There are 4 ways to turn a row about zero (a turn may also mirror it). The second row of each pair is the first, turned, with some noise. The first 36 pairs use one turn. New pairs use 3 turns, one after the other, and a turn may come again.
Some pairs, each with its turns in order after it:
-38,7,29,-37,4,-7,1,-39
-19,-47,24,-40,-11,-12,14,3  Q_587

-9,-31,17,7,36,18,29,4
45,-5,9,-10,-18,28,25,-7  Q_587

-18,-25,-32,-28,-5,2,27,-3
24,-8,-4,19,23,28,11,-33  Q_121

8,-31,-6,5,-19,-41,-14,-33
37,-16,34,-9,-32,-17,-8,11  Q_136

23,10,39,8,24,21,-40,29
-22,2,-32,54,-12,-21,14,-16  Q_136

-39,5,-34,-8,-14,38,-7,11
-16,-14,-13,11,53,4,33,-5  Q_121

8,-19,-11,-8,9,5,31,24
20,4,-17,16,-2,17,29,14  Q_587

25,15,-13,-34,-31,26,-22,0
-38,-8,-8,-19,32,26,-29,-5  Q_121

26,-2,21,35,-8,-6,37,23
-5,2,-27,-14,7,-2,36,-47  Q_947

-27,-29,-34,-6,39,-38,-17,29
24,41,-6,44,16,-29,11,39  Q_947

-14,2,21,8,36,-10,-36,-20
-22,3,14,-19,-35,-29,23,-14  Q_121

-10,34,22,11,11,34,4,7
1,8,43,-5,25,12,6,-16  Q_587

-39,25,-16,13,2,-35,-38,-21
-24,-42,-25,-5,-30,-17,37,-5  Q_121

23,28,9,-20,37,34,2,27
7,-5,37,48,16,15,24,-19  Q_587

-28,39,-11,-21,24,-26,-35,21
-2,-36,-14,-54,-4,-10,36,-1  Q_121

-31,4,-20,35,17,-7,15,-17
19,27,-15,-31,-13,24,20,13  Q_136

5,4,4,-36,10,9,4,-3
7,-12,-21,2,-2,8,-24,15  Q_947

2,-9,37,15,-21,-22,-33,26
-21,0,25,29,-38,-21,19,-14  Q_136

-5,36,-3,34,19,18,8,4
1,25,-29,-8,0,-19,22,29  Q_121

-30,5,40,11,4,20,11,-20
-13,33,-11,7,-26,27,-28,1  Q_136

-10,-24,-36,-4,24,-19,15,-25
14,-17,-7,-1,-41,9,-8,40  Q_587

-18,1,-10,-21,19,10,28,9
-4,0,-13,-20,24,28,-4,-17  Q_136

-9,41,-35,9,-15,35,32,-27
-48,-43,5,-18,-20,-37,-11,1  Q_947

28,-1,16,15,10,-3,-27,-25
28,-16,25,13,-16,22,7,-15  Q_947

-21,41,22,-11,19,-38,17,26
-6,13,32,1,-8,-47,43,7  Q_587

24,26,-38,-38,-20,-17,30,-11
-26,-4,-31,17,-32,-21,-45,-14  Q_947

6,-27,-21,-22,-16,39,11,-4
-21,-37,-13,-18,17,8,-26,23  Q_136

40,-38,35,30,-27,-2,18,0
-21,0,3,-19,-42,-54,-28,-5  Q_136

40,7,-7,31,-14,5,-40,-1
23,-14,39,12,4,-3,-4,-44  Q_947

34,1,-28,36,-28,9,37,-7
-41,-20,-2,11,-6,-19,18,-52  Q_947

-16,33,39,31,29,21,-39,-19
7,4,64,-16,5,-12,-32,-40  Q_587

4,36,-11,32,-22,40,16,14
-9,43,19,3,43,26,-6,7  Q_587

-21,10,-13,-33,-7,-15,33,6
37,-19,-22,-4,18,5,-1,-25  Q_121

-18,16,31,4,17,19,18,17
8,-11,-17,-40,10,1,17,13  Q_947

-28,-20,-11,-14,11,-16,21,22
39,-16,11,5,11,5,22,-12  Q_121

31,15,33,-29,-28,-16,-35,-3
0,-5,37,50,4,-31,-18,-6  Q_136

New pairs. What belongs after each?
-31,-34,18,20,-24,-6,23,2
-1,5,-21,28,7,6,11,51  Q_136 Q_587 Q_947

33,-25,15,-2,-32,10,34,-40
6,22,-19,-29,37,15,23,44  Q_947 Q_947 Q_947

-2,-34,-38,-20,37,12,-26,24
-2,18,-37,-42,-28,25,28,7  Q_136 Q_947 Q_136

26,-4,-14,37,18,-8,16,-28
-38,-17,-19,5,-33,15,5,16  Q_136 Q_947 Q_121

23,-16,-27,-16,11,8,-6,30
0,11,32,-6,11,32,16,-18  Q_121 Q_947 Q_121

10,-4,-16,1,30,21,5,-31
25,1,25,-11,0,-32,5,-14  Q_587 Q_121 Q_587

24,26,30,33,35,9,22,29
-2,4,-32,12,5,33,-17,58  Q_136 Q_121 Q_587

7,-20,5,-20,32,29,-23,-11
11,19,-6,21,30,-33,9,22  Q_136 Q_121 Q_121

-6,-12,-36,-28,18,-4,21,-28
20,4,-28,-19,-40,-5,17,16  Q_947 Q_947 Q_947

34,38,10,10,-21,15,-7,20
-3,-36,-1,-20,-3,-35,-20,-26  Q_587 Q_136 Q_947

30,26,32,-36,40,37,-11,9
49,13,36,-21,16,5,-34,-35  Q_136 Q_587 Q_947

-25,23,-38,9,8,23,14,-36
12,-26,-12,33,-35,18,35,-1  Q_587 Q_587 Q_947

2,-8,-6,26,7,2,-35,-32
12,-26,-7,-8,-23,-18,-38,-1  Q_587 Q_587 Q_587

-41,23,-41,-34,-21,4,-33,32
-16,66,11,35,-30,18,19,9  Q_587 Q_947 Q_587

-11,-27,-16,-18,3,1,2,19
-13,2,-8,2,0,0,-35,18  Q_121 Q_587 Q_136

33,26,-20,14,-15,-27,25,37
-5,-22,17,-32,-2,7,-5,58  Q_947 Q_121 Q_136

-36,18,26,39,5,5,-19,-23
-37,-13,0,2,-21,-40,20,-30  Q_947 Q_136 Q_121

-3,13,17,4,-17,-20,-30,37
1,0,11,-34,-18,-3,-44,-3  Q_136 Q_136 Q_947

-14,-15,-10,28,39,13,37,-30
40,9,-31,-19,-28,-29,-21,3  Q_121 Q_136 Q_947

32,-2,-26,-11,-14,-16,36,-24
-32,-49,-12,-13,15,4,12,-17  Q_136 Q_121 Q_587

-39,-17,-24,-7,-27,-14,-8,-32
-27,-13,10,-55,-7,-13,12,9  Q_947 Q_136 Q_947

29,-27,9,29,18,18,17,-36
33,16,-2,26,25,-20,35,-20  Q_947 Q_947 Q_121

37,17,29,-18,31,18,24,-33
-36,-8,20,40,2,31,26,25  Q_587 Q_136 Q_136

-33,-25,34,5,19,18,-15,-34
-12,3,26,-11,-28,-41,5,-37  Q_136 Q_947 Q_121

-7,32,-28,-28,36,-13,5,6
-37,36,-21,-6,4,8,17,-23  Q_121 Q_121 Q_121

-20,-1,3,-13,19,4,31,21
9,-18,-12,-7,-30,11,21,18  Q_947 Q_947 Q_121

10,-31,3,-35,29,-16,-22,-31
-16,-4,16,-31,41,26,-24,18  Q_121 Q_947 Q_947

30,29,18,25,22,-4,22,-38
13,-30,-1,-23,-11,-25,50,16  Q_121 Q_587 Q_121

-36,-7,-13,31,-36,40,23,1
15,-27,-39,-7,-23,4,-42,36  Q_587 Q_121 Q_947

-2,-25,-24,24,-5,-4,-19,8
-3,-2,19,2,13,38,5,11  Q_121 Q_136 Q_136

17,-27,-22,40,-5,-7,38,-4
29,-14,3,-19,10,-25,41,28  Q_587 Q_587 Q_947

39,36,15,7,-19,14,3,-24
27,-20,32,-23,34,-11,-19,-5  Q_587 Q_947 Q_121

8,-32,19,36,-8,-6,26,-8
52,0,15,-16,16,-1,2,6  Q_587 Q_587 Q_587

-19,16,-27,-41,4,-5,-7,-7
-3,42,9,26,23,0,-3,-12  Q_136 Q_121 Q_136

-40,-32,-4,8,11,-28,26,-4
42,-15,4,0,5,-26,-30,-29  Q_136 Q_136 Q_587

-9,-37,6,-6,-35,23,-15,-10
-1,-13,-4,43,37,6,7,-3  Q_587 Q_136 Q_947

18,-33,-5,40,9,-21,-36,1
10,-5,35,24,-13,11,-25,-46  Q_136 Q_136 Q_136

-27,-4,3,-2,6,-1,34,-8
-3,-9,-23,-2,-32,14,-2,-8  Q_136 Q_587 Q_136

6,-27,-28,9,-15,18,-14,-13
11,-24,-18,-35,-14,8,8,8  Q_136 Q_136 Q_587

-39,15,11,3,18,35,-20,9
25,-6,-10,-17,47,4,29,-3  Q_136 Q_136 Q_121

5,-23,36,-13,10,26,0,-2
18,0,5,38,10,-18,21,1  Q_136 Q_121 Q_121

-1,-3,-35,-35,34,16,3,39
-16,15,29,12,37,20,-34,28  Q_136 Q_587 Q_121

38,17,22,14,36,-4,-41,-4
-15,34,-30,25,-36,29,-16,-7  Q_121 Q_136 Q_136

